The groups are shells around one centre, one inside the other: the same stretched ball of 3 dimensions in 9 sizes.
Some rows, each with its group after it:
[ 12   2 -12  31   7  21 -27  34 -47 -49 -21  -4 -26 -11  45]  K_618
[  7  16 -23  39   8  26 -22  34 -28 -39 -35 -11 -37  -2  44]  K_876
[ 14 -25  -9   7 -15 -12 -19  17 -47 -31 -40 -16   4 -49  36]  K_919
[ 15 -35 -13   0 -25 -23  -9  10 -38 -16 -54 -24  14 -62  34]  K_876
[ 14 -10 -15  23  -2  11 -16  28 -39 -35 -32  -9 -16 -24  42]  K_831
[ 19 -25 -17  19  -6   9   1  24 -28 -20 -39 -10  -9 -30  44]  K_618
[ 20 -36 -12   7 -16  -7  -3  18 -38 -20 -42 -15   6 -49  39]  K_521
[ 16 -14 -31  27  -8  11  12  21  -1  -1 -61 -22 -17 -24  43]  K_575
[ 14 -33 -25   5 -28 -22   8   6 -10   7 -76 -33   9 -60  34]  K_521
[ 16 -24  -9  12  -9  -1 -17  23 -48 -35 -31 -10  -2 -40  40]  K_575
[  2  15 -17  26  -2   4 -39  25 -42 -45 -41 -19 -24 -22  37]  K_919
[  8 -21 -11   0 -25 -29 -28   9 -46 -27 -55 -28  11 -63  30]  K_521
[ 19 -33 -20  12 -16  -4   8  16 -20  -6 -54 -19   1 -45  40]  K_225
[ 10 -21 -23   8 -24 -20  -5   8 -18  -5 -71 -32   4 -55  33]  K_251
[ 18 -38 -27   7 -26 -17  18   7  -4  13 -76 -31   9 -57  36]  K_618
[  8   3  -8  23   1   8 -39  29 -56 -55 -24  -8 -19 -23  40]  K_659
[  3  12 -13  25  -1   5 -42  27 -49 -51 -34 -15 -22 -22  38]  K_919
[ 16 -17 -28  25  -9   8   9  21  -7  -5 -58 -20 -14 -28  42]  K_251
[  7   8 -13  30   5  15 -35  32 -48 -52 -25  -8 -26 -14  42]  K_831
[ 10  11 -26  40   8  28 -13  33 -20 -32 -39 -11 -37  -1  46]  K_225
[ 16 -13 -16  24  -1  14 -11  28 -35 -32 -32  -9 -16 -22  44]  K_659
[ 19 -31 -23  13 -16  -4  10  16 -15  -3 -59 -22   0 -43  40]  K_831
[ 13 -37 -16  -5 -32 -33  -6   4 -29  -5 -68 -32  19 -72  31]  K_659
[  5   5 -26  26  -9   1 -17  19 -18 -20 -61 -27 -20 -27  37]  K_225
[ 18 -37 -18   5 -22 -15   4  12 -24  -5 -58 -23   9 -56  37]  K_876
[  1  36 -22  49  18  36 -40  40 -36 -57 -26  -7 -52  14  45]  K_575
[ 15 -36  -8  -3 -25 -25 -16  10 -47 -23 -49 -22  16 -66  33]  K_251

New rows. What belongs after each?
[ -1  35 -17  43  13  25 -49  37 -45 -62 -26 -10 -45   4  42]  K_575
[  4  12 -12  27   2   9 -41  29 -50 -53 -30 -12 -25 -18  39]  K_919
[ 22 -45 -15   4 -21 -12   8  13 -28  -7 -51 -19  12 -56  39]  K_575
[ 19 -36 -26  10 -21  -9  18  12  -7   8 -68 -26   4 -50  39]  K_521
[ 11 -31 -13  -4 -30 -32 -16   6 -38 -15 -62 -30  17 -70  30]  K_659
[ 20 -48 -21  -2 -30 -24  15   6 -16   8 -69 -29  19 -68  35]  K_521
[  9  13 -19  39  10  28 -25  35 -35 -45 -28  -7 -36  -1  45]  K_225
[ 14 -28  -9   5 -18 -15 -18  16 -46 -28 -43 -18   7 -53  36]  K_919
[ 13  -4 -23  31   0  18  -7  28 -22 -25 -42 -13 -24 -15  44]  K_876
[ 12 -27  -9   3 -20 -19 -21  14 -47 -29 -45 -20   8 -56  34]  K_919
[  7 -19 -14   2 -26 -28 -23   8 -38 -21 -61 -31   9 -62  30]  K_521
[ 11 -26  -9   1 -22 -23 -23  12 -47 -28 -49 -23  10 -60  33]  K_831
[  5  -1 -26  20 -16  -9 -14  14 -16 -14 -68 -31 -12 -37  35]  K_575
[ 19 -27 -18  16 -11   3   2  21 -26 -15 -46 -15  -5 -37  41]  K_225
[  6   2  -8  21  -2   4 -40  27 -57 -54 -26 -11 -17 -26  39]  K_251
[ 14   1 -22  36   7  27 -10  33 -26 -32 -33  -7 -31  -6  47]  K_521
[  5   4  -9  19  -4  -1 -42  25 -55 -52 -32 -14 -15 -30  37]  K_225
[ 17 -20 -26  23  -9   8   9  21 -11  -7 -54 -18 -12 -29  43]  K_251
[ 17 -39 -17   1 -26 -21   1   9 -27  -5 -61 -26  13 -62  35]  K_876
[  7 -12 -19   9 -21 -19 -19  11 -30 -18 -63 -30   0 -51  32]  K_225
[ 13  -9  -9  21  -1   9 -27  29 -53 -47 -23  -6 -15 -26  42]  K_618
[ 17 -28 -23  14 -16  -4   7  16 -16  -4 -59 -22  -2 -43  39]  K_876
[ 12 -10 -30  26 -10   6   6  19  -4  -4 -63 -24 -17 -27  41]  K_251
[ 11   7 -21  36   7  24 -17  33 -29 -36 -34  -9 -32  -6  45]  K_919
[ 17 -26 -14  12 -12  -3  -8  20 -36 -23 -41 -15  -1 -42  40]  K_919
[ 14 -37  -7  -6 -27 -30 -19   8 -49 -23 -51 -24  19 -70  31]  K_521
[ 20 -35 -25  12 -19  -6  16  13 -10   4 -64 -24   2 -47  39]  K_659
[  3  28 -21  44  13  29 -35  37 -34 -51 -30 -10 -44   5  44]  K_225
[ 18 -31 -19  13 -15  -3   5  17 -23 -10 -52 -19   0 -43  40]  K_919
[  7 -19 -15   2 -26 -28 -22   8 -37 -20 -62 -31   9 -62  30]  K_521
[  9 -22 -23   5 -27 -25  -7   6 -19  -4 -73 -35   7 -59  32]  K_575
[  2  24 -26  39   4  18 -28  29 -24 -37 -46 -19 -37  -5  41]  K_225
[ 19 -45 -15  -2 -28 -24   3   8 -29  -4 -60 -25  18 -67  35]  K_225
[  6  17 -28  40   5  23 -16  30 -16 -29 -47 -17 -37  -4  43]  K_831
[  9  -7  -7  15  -6  -2 -36  24 -58 -50 -28 -11  -9 -35  38]  K_659
[ 12 -35  -7  -6 -28 -32 -22   8 -51 -25 -51 -25  19 -71  31]  K_575
[ 10 -23 -18   4 -25 -23 -13   9 -30 -14 -63 -30   7 -59  32]  K_919
[  3  35 -23  50  18  37 -35  40 -32 -53 -27  -7 -52  15  46]  K_575
[ 18 -26 -13  15  -8   4  -6  23 -38 -27 -35 -10  -5 -36  42]  K_575
[ 18 -46 -22  -2 -32 -28  14   3 -13  11 -75 -33  19 -70  34]  K_575
